There are 8 hidden switches. A switch that is on adds its own fixed numbers to the row, and there is some noise. The rows also spread widely along 11 directions, which tell nothing about the answers.
Known rows, each followed by its switches (1 for on, 0 for off):
[  0 -11 -16 -24  16  10 -24   1  -6  -1  11   4 -13   1  -7 -39  17 -27
 -11  24   5 -26   6 -19 -15  24  -5  24 -29] -> 0 1 0 0 1 1 0 1
[-22  -9 -37 -53  21 -21  51  -6   5  52  10  -3  24   5   3  -3 -15   1
  23  20  -2  79  32   0  -6 -43 -30   7 -22] -> 0 0 0 0 1 0 1 0
[-22 -28 -18   2 -14   8  11  22  -5 -17   7 -12 -15  17 -19 -14 -13  25
  -9 -10 -19  -7  -8 -31  -2  36  31   5 -47] -> 1 0 0 1 1 0 0 0
[  5  -4 -20   9 -26  -2 -14   9  20   5   8 -10  -4  -5  11 -10  12  12
  -1   1  25 -45 -36 -22  -1  22  42  -8 -27] -> 1 1 1 1 1 0 0 1
[-17  -4 -16 -41 -21  12 -10   1  43  16   3  15   5 -11 -28 -19   9 -21
  -7   0   9   3 -14 -15 -12  13  16   8 -44] -> 1 0 0 1 1 0 1 1
[-15  -3 -12 -44  -5  -2   6 -14  -8  24  13  24  25  -9  29   2  -1  -9
 -11  -6  34  44 -20   1   2 -14  10  16 -55] -> 0 0 1 1 0 0 1 1
[ -1   5 -35 -14  16 -43  14 -13  36  37  15 -27  15  28  10 -25   0  20
  -3  19  21  26 -14  -4   2 -12  -3   2 -28] -> 0 1 1 1 0 1 1 1
[ 33  -5 -46 -17  21 -28   7 -10  48  66  24 -40   7   1  34 -33  23   7
  19  55  16   4  -2  -4 -12 -14 -11 -22  27] -> 0 1 1 1 1 1 1 1
[ 28 -20 -35  -1 -20  -2  -5   5 -13   2  20 -31 -18   5  27 -10   2  32
 -32  -8   6  -8 -23 -18   4   4  27 -10  14] -> 0 1 0 1 0 1 0 1
[ -6 -18 -42 -15   9  34  28   1 -59   0   7  20  40  23  14 -22  21 -31
 -51  22  11  56 -24  11   3  12   8  25 -61] -> 0 0 1 0 1 1 0 0
[ 19  10 -54  27  15 -26  22  -7 -29   6   2 -25  -1  20  18 -33  11  -3
  12  19  45 -21  -5 -14  14 -13 -12   4  25] -> 1 1 0 1 0 0 0 1
[-10   6 -51 -20 -46 -11  33 -12  24  32   5 -18  13 -23   8  23  -1  18
   0 -47  17  27  12 -31  15 -67  12   3  17] -> 1 0 0 0 1 0 1 1
[  7  -1 -24  -9 -16 -13   4 -10   7  -3  25 -32  -4   0  23  -1   1   8
 -27 -38  27   8   9 -46  18 -43  -2  15 -18] -> 0 1 0 0 0 1 0 1
[ 55 -22 -48 -42  -7  12  33  38  -2  29  65 -62  -7  24  23 -12  16  21
  11  64  21  13 -10   1 -13   5  -1 -26  17] -> 0 1 1 0 1 1 1 0
[ 45 -36 -39 -30  -8  30   7  18 -41  10  46 -31 -36 -13  40 -17  17   5
  -4  24   0   7   9 -15  -7   8   6 -11  33] -> 0 0 0 1 0 1 1 1
[ 23 -13 -23 -13  15  -3   9  27  10   4  29 -32  -3  44  -7 -45   3  15
  11  74  24 -24 -53   2 -18  62  10 -18 -38] -> 1 0 0 1 1 0 1 0
[ -2  -6 -48 -53 -54  35  29  36   2   7  28  -3  18  12 -32  11  13  -7
 -23  -2  12  43 -13  -6  -5  -2  31   4 -33] -> 1 1 1 0 1 0 1 1
[ 20 -12 -44 -28 -43  16  -5 -18  23   5  13 -15  10  -7 -15  -7  23 -14
 -69 -28   8  -1   1 -27   4 -32  -3  14  43] -> 0 0 1 0 1 1 0 0
[-31   8 -28  18   4 -43  29 -26  11  21 -32  10   1 -10 -20  -5 -13 -24
  43 -14  29 -22  23 -12   8 -25 -15  22 -10] -> 0 0 0 1 0 0 0 0
[ 18  -7 -37   0 -18 -23  25  16  60  35  28 -63  -2  11  17 -11   4  33
   4   9   1  13  -8 -38   1 -16  16 -26 -26] -> 0 1 0 0 1 1 1 1
[-22   7 -36   3  30 -35  -4 -26 -11  32 -15  17  21   3  22 -23   0   8
  11  14  30  -5 -10  10   9  -7   8  20 -23] -> 1 1 1 1 0 1 0 1
[ 31   5 -40  25 -18   9   6   1  39  16   7 -27  11 -12  12 -31  46 -40
   0  27  37 -39 -16 -30  10  -2   5  -7  -3] -> 1 0 1 0 1 1 0 1
[ -1 -24 -54 -25 -49  26  22  23  40  40   3  -8   2 -12 -24   1  14  -6
 -18  -5 -27  43  -8  -5 -10   7  41 -20 -17] -> 0 1 0 1 1 1 1 1

New rows, each followed by its switches (1 for on, 0 for off):
[  5  12 -47  39  -7 -11  35   4   7  -8  18 -43  21  39  10 -30  25  -6
 -14   2  48   5 -31 -27  27   3  17   9 -56] -> 1 0 1 1 0 1 1 1
[ 15 -12 -40   9 -23   4 -28  -9  43  29 -11  -9 -15 -32   6 -27  24  10
  -9   6  -3 -52 -25 -15  -3  17  38 -18  28] -> 1 0 0 1 1 1 1 1
[ 28 -15 -16 -18  -6 -15 -22  -3  61  30  31 -38 -25  -7  10 -26  16  15
  10  30   6 -48 -13 -27 -17  19  10 -16  12] -> 0 0 1 1 1 1 1 1
[ 25 -26 -15 -57  13  16  14  33 -37   8  60 -25 -19  11  39 -19  -7  23
  18  45  16  28  -1  -7 -11  18  -2  -9 -21] -> 1 0 0 1 0 0 1 1
[-12 -17 -33  -5 -19  23   8  10   2  10  17 -10  26   2  32 -13  19  21
 -54 -11 -13  51 -24 -30  12   1  41   3 -65] -> 1 0 1 0 1 1 1 1
[  9 -18 -29  19  -6 -24   1   1  31  41 -22 -12 -28 -35   8 -13  -2  13
  36  22 -22 -35  14 -13  -4   4  13 -21  27] -> 0 0 0 0 0 1 0 1
[ -3  12 -45   1  22 -17   7 -34 -48  -5  14  -8  11  17  23 -23  16 -13
  -3  -8  67 -31 -12  -5  10 -18  -6  41 -18] -> 0 1 0 1 1 1 1 0
[ 23   8 -44   9  19 -48   7 -11  64  55  13 -56  22  18  39 -41   9  46
  -4  39  16  11 -28 -20   5 -23   0 -26  -3] -> 1 1 0 0 1 1 1 1
[ -7  28 -43  18 -14 -30  17 -33  37  27 -17   0  30 -10   0  -9  23 -36
   6 -10  58 -13 -11 -11  21 -41  -3  21 -20] -> 0 0 1 0 0 1 1 1
[ 21 -21 -41 -23   2  28  24  20 -20  11  45 -29   2   8  31 -27  26  -7
 -16  22   7  46  13 -20   8  -1   1   1 -20] -> 1 0 1 1 0 1 1 1
[ 20  -6 -27  33  15 -11   5 -12  45  34  -9 -21  27   5  28 -49  21 -15
 -16  41  21   5 -34 -11  13   5  -3 -23 -26] -> 1 0 0 1 0 1 0 0
[ 16  15 -21  23 -23 -42 -11 -24  80  11 -18 -21 -10   0 -29 -27   6 -19
   0  -5  37 -60 -26 -30   3  -3  -6  -6  14] -> 0 0 0 1 0 0 0 1
[ 25  -2  -9 -57 -23  24 -12  -1 -10  -7  36   1  13  -8  21  -8   8 -18
 -36  -1  48  16 -24 -18   4 -20  -7  10 -16] -> 1 0 0 0 0 0 0 1
[-24 -15 -27  -3  21 -27  22   7  22  51 -13   0   5   0   5 -14 -11  15
  36  35 -22  22   5   0 -12  10  15  -7 -49] -> 0 1 0 0 1 1 0 1
[  2  -2 -41  22  23  -4   1 -21   9  32 -24  10  10 -22  12 -41  38 -51
   6  33   4 -17  16 -14   2  -3 -13  14   2] -> 0 0 1 0 1 1 0 1
[-23  14 -51  -9  -8 -22  15  -4 -13  11 -19  21  19  18 -32  -8  -1  -1
   7   9  31 -17 -17   9  -1   2  15  25 -10] -> 1 1 1 0 1 0 0 1
[ 34  -5 -13 -58 -41  23   7  15  78  52  34 -20  32 -25  14   5  12 -23
  -3  27  38  34 -24 -12  -7 -33  -1 -37 -19] -> 1 1 0 0 1 0 0 0
[-17 -21 -22  13  26  -5  18   5 -12  23   0  -8  -7  -6  35 -27   5   1
  17  15 -14  28  11 -20   5  13  13   3 -60] -> 0 0 0 1 0 1 1 1
[  4 -25 -18 -24 -15  10  -2  18 -18   0  24  -8 -12   4  25  -7   0  40
 -28   6 -17   9 -25 -20  -7  24  34   1 -32] -> 0 0 1 0 1 0 1 1
[ 26  -8 -34   8  -4 -24  29 -11  22  33  24 -46  29  19  55  -5   4  39
 -30  10  22  28 -38 -18  14 -30  10 -18 -13] -> 0 0 1 0 1 1 0 0
[ 38 -24 -46   2  -7  10  16  30   9  18  28 -45 -14  18  15 -34  12  25
  -9  46  -5   9 -26  -7  -2  31  21 -31   4] -> 1 0 0 1 0 1 1 1
[-12 -25 -33  12  25 -33   3 -23  19  25  -9 -23 -12   8   4 -35  -6  27
 -17  -1 -32   1  22 -32   0  -6 -10   5  16] -> 0 0 0 1 1 1 0 0
[ 16  -7 -24   6   3 -22  -1 -14  11  36   1  -8   3 -20  45 -16   5  16
   9  16  19 -10 -12 -14   8 -15   7 -14  20] -> 1 0 1 1 0 0 0 1
[-20 -19 -66  47  20  -4  38   0   4  47 -34  -7  11  -6   7 -38  23 -14
  10  23 -31  30  19  -7   6   6  14  -8 -20] -> 0 1 0 1 1 1 1 0
[  7 -10 -29   1   9 -31  16 -14  38  60 -10 -13  22  -6  44 -20  -5  18
 -16  16  -6  66 -10 -11   4 -33  -3 -28  -3] -> 0 1 0 1 0 0 0 1
[ 31 -28 -21 -31 -44  35  23  43  14   9  63 -49  -8   3  22  12   2  15
   9   8  27   3 -22 -24  -3  10  38 -27 -43] -> 1 1 0 1 1 1 0 0
[-15  11 -26 -16  -9   2  19  -2 -11  26  12  12  30 -10  33   8   9 -20
  28   6  59   8 -37   7   4  -8  33  12 -92] -> 0 1 0 0 1 1 1 1
[ 30 -15 -22 -49 -24  -7  -9   7  10   2  43 -36 -23   8   8   0 -15  41
 -20  -6  22  -9 -15 -16  -7  -7   5  -9  25] -> 0 1 0 1 0 0 1 0
[-11  -9 -27 -52 -16 -15  12   6  40  19  26 -20   2  18 -36  -3  -6   4
 -12  -6  -2  17  19 -24 -12 -11  -4  17 -23] -> 0 1 1 0 1 1 0 1
[ -9   8 -41  22 -22 -31  -1  -6   8 -13 -13 -12  -9  19 -29 -12  -1  13
 -18 -22  19 -47 -15 -18   9   6  21  24  -5] -> 0 1 1 0 0 1 0 1
[  1  -8  -3 -35  -6   8  10  17  19   6  30 -11   5   5   5 -12   2 -11
  12  20  20  11 -10 -28  -7   7   0   4 -62] -> 1 0 0 0 1 0 0 1
[  7  -8 -49 -20   0 -14  36 -11 -19  33  25 -21  14   6  27   8   2   7
  12   3  36  12   5   1   3 -32   1   8   6] -> 0 1 1 1 1 1 0 0
[-15  -7 -47  41 -11  -1  46   5  50  19  -6 -30  22  19 -19 -29  28 -29
 -14  -2  -5  29   1 -37  14   4  12   2 -65] -> 0 0 1 1 1 1 1 0
[ 22 -19 -44  -4 -11  -5  47  10 -27   1  24 -37  -4  26  20 -10  -3  15
 -26  -8   5  53   2 -28  10 -22  -7  -4  10] -> 0 0 0 1 0 0 0 1
[ 43 -16 -32 -36 -50  25 -11   5  36   7  36 -32 -11  -3  -5 -14  21  -8
 -49  -6  17   4 -28 -20  -4   0  13 -15  17] -> 0 0 0 1 0 1 1 1
[ 20 -16 -36 -32  -3  -6 -13   4 -12  18  30 -20 -15   2  27 -12   1  53
  -6  19  15 -30 -18  -5  -8   7  18  -6  37] -> 1 1 1 1 1 0 1 0
[  0 -11 -64   3 -54  -6   9 -22  34  46 -30  -6   8 -41   9  12   6  30
 -48 -54 -24  25   6 -24  14 -60  25 -16  65] -> 0 1 0 0 1 0 1 0
[ 44  -3 -46  11  15  10  19  15   9  32  29 -35  13  20  31 -48  47 -33
   9  76  41  -1 -36   2  -7  29   7 -19 -31] -> 0 1 1 1 1 1 1 1
[  2  -4 -41 -45  13  -8  23 -14   5  28  38 -25  30  29  24 -24   6  16
 -28   9  24  62 -14 -11   1 -24  -5   9 -30] -> 1 0 0 1 1 1 1 1
[  3 -20  -7   5 -34  21 -11  17  36  17   1   0 -19 -39   7  -6  15 -31
  15  -4   4 -23   0 -28  -2  18  34 -14 -47] -> 0 1 0 1 0 1 0 1
[ 40   9 -49  25 -19 -24  27 -11  22  12  28 -62  25  19  49 -12  19  24
 -36  -6  47  12 -29 -37  30 -49   1 -11  15] -> 1 0 1 0 0 1 0 1
[ -3  23 -40  -1 -11 -21   4 -23 -36  -4  11   1  24  12  20  11   2  12
   8 -10  87 -64 -46   9  14 -16  27  31 -20] -> 1 1 1 0 1 1 0 0
